All groups share one centre, and each spreads out both ways along 11 directions, with some noise.
In the rows, zero is written as 128.
Some rows, each with its group after it:
[107  88 113 161  77 159  98 117 191 158 131 152  88 115 116  89]	X
[ 84 115  96 135 138 143 136  79 142 175 125  89 133 143 141 139]	E
[133 110 118  95 158 164 113 128  99  94  96 150 179 125 157 107]	N
[154 129 123 124 153 131 110 124 157 176 107 126 176 134  59  78]	K
[ 68 116 107 132 120  83 150 120 110 135 133  87 167  98 142 150]	E
[ 97 135 128 101 140 139 110 101 136 136 159 161 151 109  86 113]	K
[ 68 134 104 168 146 109  91 165 148 121 124 129 102 166 155 132]	X
[102 135 230  77 124 101 147 124 123 126 146 160  99 128 114 132]	C
[147 136 131 149 144 141 164 154 127 141 134 161  86 114 116 140]	C
[120 122 142 114 140 112 126 161 154 119 119 142 108 150  98 135]	E
[134 115 175  91 151 104 165 176  94 126  85 106 147 126 128 137]	K
[133  74 113 103 162 135 149 177 155 129  70 113 123 142 101 201]	E
[122 143 107  75 145 181 151  83 121  91 137 112 126 168 127  92]	K
[112 134 145  75 129 173 122 170 104  81 138 120 108 105 131 146]	E
[116 129 141  92 130 134 108 105 116  93 143 166 173 118 128  94]	C
[105 130 140 120 113 120 106 132 119 148 142 145 137 101 100 101]	X
[156 116 167 149 117 100  68 147 120 213  90 130  51 186 104 153]	X
[147 122 108 159  98 156 143 135  83 175 135 147  45  94 117 139]	N
[128 128 183 106 120  87 171 157 128  98 128 140 107 130 118 138]	C
[ 61 118  74 150 106  78  68 158  70 143 115 143 117 134 122 102]	C
[ 32 141 124 121 145  99  43 100 130 166 141 110 164 163 117 113]	N
[ 93 116 116 122 149 104  82 117 110 130 101 158 135 181 148 107]	E
[144 102 113 115  85 164 166 103 122 143 141 122  77  97 110 145]	N
[110 128 118 123  94  35  62 176  94 158 129 103 167  95  56 148]	X
[167  99 142 124 136 125 132 174  90 145  82 147 140  91 118 132]	N
[ 91 129  92  96 140 117  87  58  73 171 136  97 174 136 119 152]	C
[136  97 162 111 136  89 160 138 110 114  74 138 146 147 158 122]	K
[123 113 129 133 109 140 111 157 142 113 132 126 118 108 124 139]	K
[141  90 110  86 118 113 129 145 115  94  93 139 141 139  97 129]	X
[ 86 125  70 148 173 150 154 170  95 163 103 122  88 124 118 145]	N
[ 76 103 152  83 125 138  82 146 126  78 120 168 104 158 150 117]	N
[116 103 169 113 127 172 175 117 185 109 136 150  87 125 145 132]	K
[137 177 189 132 199 142 163 139 129 127 130 121 129 155 171 147]	C
[103 157 122  97 200 121 100 112  88 182 115 111 146 181 105 161]	C
[111 172 113  93 147 172 173 118  91  81 152  95  86 159 149 114]	E
[151 137  79 144 142 130 151 128 140 137 136 122 116 132  91 146]	C
[170 102 179  95 120 178 185 116 185 110 109  88 183  94 124  89]	K
[ 77  87 127 167 154 110 159  55 151 210  72  96 127 195 200 126]	E
[182  67 127  63  76  97 104 112 128 130  98 160 120 145  39 131]	X
[122 112 136 146 130 136 103 140  93 127 114 158 147  96 174 124]	C
[ 98  68 113 146 166  98 141 121 152 211 102 167 150  98  97 200]	K
[168 128  97 116 118 161 157 138 139 103 129 143  96 133  89 101]	N
[ 88 115 176  92  81  90  89 138 112 114 140 123 109 118 118 144]	K
[100  92  66  75 116 147 150  88  80  87 123 123 132 131 145 148]	N
[141 100 112  55  86 141 174  89 135  55 139 127 104 148 109 124]	N
[133 136 175 102 144 169 160  90 144 158 146 147 129 122 104  85]	E
[ 89 111 183 100 114 114  77 123 158  97 136 147 111 157 151 160]	N
[211 101 128 147 131 172 143 132 138 150  72 142 123 135 137 110]	E
[112 129 151 134 158 139 103 177 127 147 119 139 105 116 127 154]	E
[111 106 118 120 134 119  92 142 156 130 111 144 136 136 105 141]	E
[ 90  88 134 120 101 100  56 155 114  93  92 162 129 156 167 105]	X
[ 67 141 127 126 154 121  60 142  64 173 134 111 121 125 136 175]	K
[174  91 130 166 104 149 119 134 181 190 153 156 132  31  72 190]	C
[123 112 114 117 120 113 209 189 152  92 133 110 145  63  72 123]	X
[158  85 102  86 128 160 164 134 117 109  89 110 162  99 106 128]	X
[ 96  85 145  96 106 131  76 129 123  91 122 162 113 131 155 157]	N
[102 120 136 125 152 127 170  87 150 140 143 152 132 133 136 143]	K
[101 100 168  76  48 148 115 119 161  73 140 118 117 123 114  54]	X
[101 162 126 144 158 121 137 149 107 125 137 141 107 149 140 108]	C
[ 60  74 166 126  58 124  64 148 203 116 133 130  76 147 132 113]	X
[ 72 114 106  81 169 133 119 153  90 118  99 135 151 145 118 113]	C
[128 109 178 123  66 149  74 188 153  97 132 100 105  84 131 124]	K
[115 154 187  99 103 156  89 120 119 159 139  60  89 156 122 111]	X
[ 99 147 154 145 146 127 121 134 133 137 137 146 134 128 152 107]	E
[152 163 160 173 177 111  87 195 140 168 106 151 118 150 111 110]	N

New rows, each followed by its group:
[129  98 141 163 122  97 131 155 172 149 110 150 112 124 121 151]	K
[ 81  84 138  98 137 118 114 145 162 103 127 169 155 106 112 157]	X
[104 115 146 104 138 196 174  95 186 170 170 107 115  78  87 161]	C
[ 80 134 153 222 125  86  87 121 149 144 154 191 134  97 212 129]	K
[143 157 127 163 110  78 102 122 120 134 161 146 141 121 117 132]	C
[147  81 163  93 104  78 131 177  68 111  60 148 130 134 135 126]	E
[177  88 180 126 101 172 102  95 185 163 147 140 156  64 111 170]	C
[129 132  85 128 138 150 169 102 104 127 152 153 119 102 120 128]	C
[ 83 147 147 158 158 129 108 198 200 168 123  90 101 140  91 144]	C
[124 121 193 125 141 115 101 133 137 146 134 207 106 131 127 124]	X
[108 169 115 116 193 136 136 146 121 113 146 149 136 148 110 116]	E
[125  95 125 117 144 112 163 176 139 151 127 161 143  60  60 175]	C
[ 86 106 101 173  85 165  35 151 158 126 113 107 118 139 167  71]	C
[180  64 122  70 108 188 134 109 181 118 105 128 140 110  72 151]	C
[125 134 123 144 125 142  93 111 112  68 141 154 126 137 219 145]	N
[ 72 102 102 119 161 156 110 115 201  85 132 142 124 173 146 164]	X
[167 122  25 161 186 117 156 144 163  92 108 155 141 162 109 173]	X
[154 166 114 131 191 136 109 127 123 141 117 119 145 177 133 140]	C
[140 181 148 123 149 122 101 169 141  55 162 196 134 141 114  65]	E
[ 97  93 178  74 110 153  74 104 158 146 130 142 147 119  99 105]	N
[103 135 129 134 147 135 181 123 138 104 153 114 104 116 160 180]	K
[129  94 145  87 125 139 119 142 154  98 108 137 149 126 106 134]	N
[ 89 102  82  88 139 126 137  97 143 134 134  93 125 154  94 199]	N
[110 163 104 126 154 134  78 181  95 129 145 133 114 129  92 124]	K
[157 131 142 107 124  72 143 183 156 107  95 168  53 212  55  85]	K
[ 75 122  90 171 167 162 156 161 123 149 114 128 137  91 154 115]	X
[100  83 138 107 138 197  71 129 160 158 111 133 151 102 111 129]	C
[112 161 135 148 163 129 128 186 152  94 147 145 138 113 132 133]	E
[144  97 200  94  86 120 118 195 120  66  90 150  75 134 156 127]	E
[ 83  90 135  84 155 134 175 139 110 119  91  94 165 109 134 147]	N
[139 155 159 119 162 166 177 151 173 118 152 144 116 118  88  99]	K
[121 136 193 135 149 148 123 185 104 151  99 134  63 145 167 145]	E
[ 88 102 136  79  56  77 173 145 152  53 131 122 148 121  83  29]	N
[153 146 128  95 157 152 154 119 126  93 133 137 136 146 122 123]	X
[ 89 131 132 158 140 130  98 149 115 102 112 134 133 144 205 119]	E
[ 88 120 171 110 120 108  52 117 131 136 138 176 127 142 132 121]	X
[ 94 121 145 121 128 130 100 120 128 117 139 175 108 139 140 104]	K
[ 86 139 160 125 161 197  74 141 174 125 124 119 130 150 156  84]	C
[108 152 109 107 158  70 149 102  75 135 132 135 157 154 117 137]	K
[138 152 145 137 170 136 115 190 117  72 100 176 113 164 162  82]	N
[ 93 137 112 152 108 146  96 112 171 138 159 110 110 135 130 126]	E
[141 123 139  90 158 162 150 137  84 112  97 114 161 114 146 126]	X
[106 111 162  93 127 104  74 149 116  99 120 176 176 116 120 100]	C
[125 177 127 157 143 119 132 141 119 111 144 118 115 153 160 106]	K
[151 158 110 161  98 115 120 137 187 137 161  85 134 113  84 119]	K
[157 109 129  71  98 142 204 138 195  38 155 156  91 130  66 110]	K
[103  92 108 117 136 133 129  98 135 146 103 136 109 169 134 152]	K
[ 85 147  92 169 153 124  63 155 132 137 134 130 112 160 143 141]	E
[ 98 128 145 161 160 131  84 207 218 159 122 124 115 133  73 127]	N
[130 151 102 125 193 203 112  89 109 109 111 153 139 178 185  84]	E
[118 113 204 125 137 120 148 171 168 133 107 181  76 147 119 106]	K
[109 176  78 159 158 147 133 145 137  98 155 111 127 136 149 125]	E
[113 110 122 129 118 130 113 138 113 138 102 140  85 160 131  95]	X
[181 120 115 101 132 125 158 133 143 119 119 142 123 134  72 153]	C
[118 160 127 103 132 191  68 113 125 132 176 148 127 112  96 101]	E
[ 91 101 136 131 123 110  90 171 116 139 108 153 135 105 115 125]	C
[132 124 112 150 109 107 153 170 141  98 127 153 122 108 114  94]	X
[172  92  84  79 121 144 113  98  88 164 102 101 186  94  60 143]	X
[138 142  70 135  97 111 175 101  98 142 141  96 130 115  86  92]	N
[ 83 173 164 113 126  93 132 158  57 146 149 143 132  94 103  67]	X
[144 125 109 113 101 115 114 103 126 100 155 157 155 113 103 107]	C
[149 105  87 152 162 141 203 158 104 141  98 200 113  94 110  88]	X
[116 131 148  78 104 144 114  62 145 123 180 117 214  71  91  95]	K
[147 124 140 152 128  73 177 150 138 117  95 106 131 145 153 145]	K
[ 94 106 166  94 128 113 185 167 122 147 126 155 104  88  70 114]	X
[109 119 131  77 127 112  64 116 131 111 121 120 133 182 113 156]	X
[151 151 116  89 118 141 131 153 127  99 144  86 147 111  74 115]	K
[102 116 146 103 122 124  96 131 149 104 136 138 139 134 125 129]	X
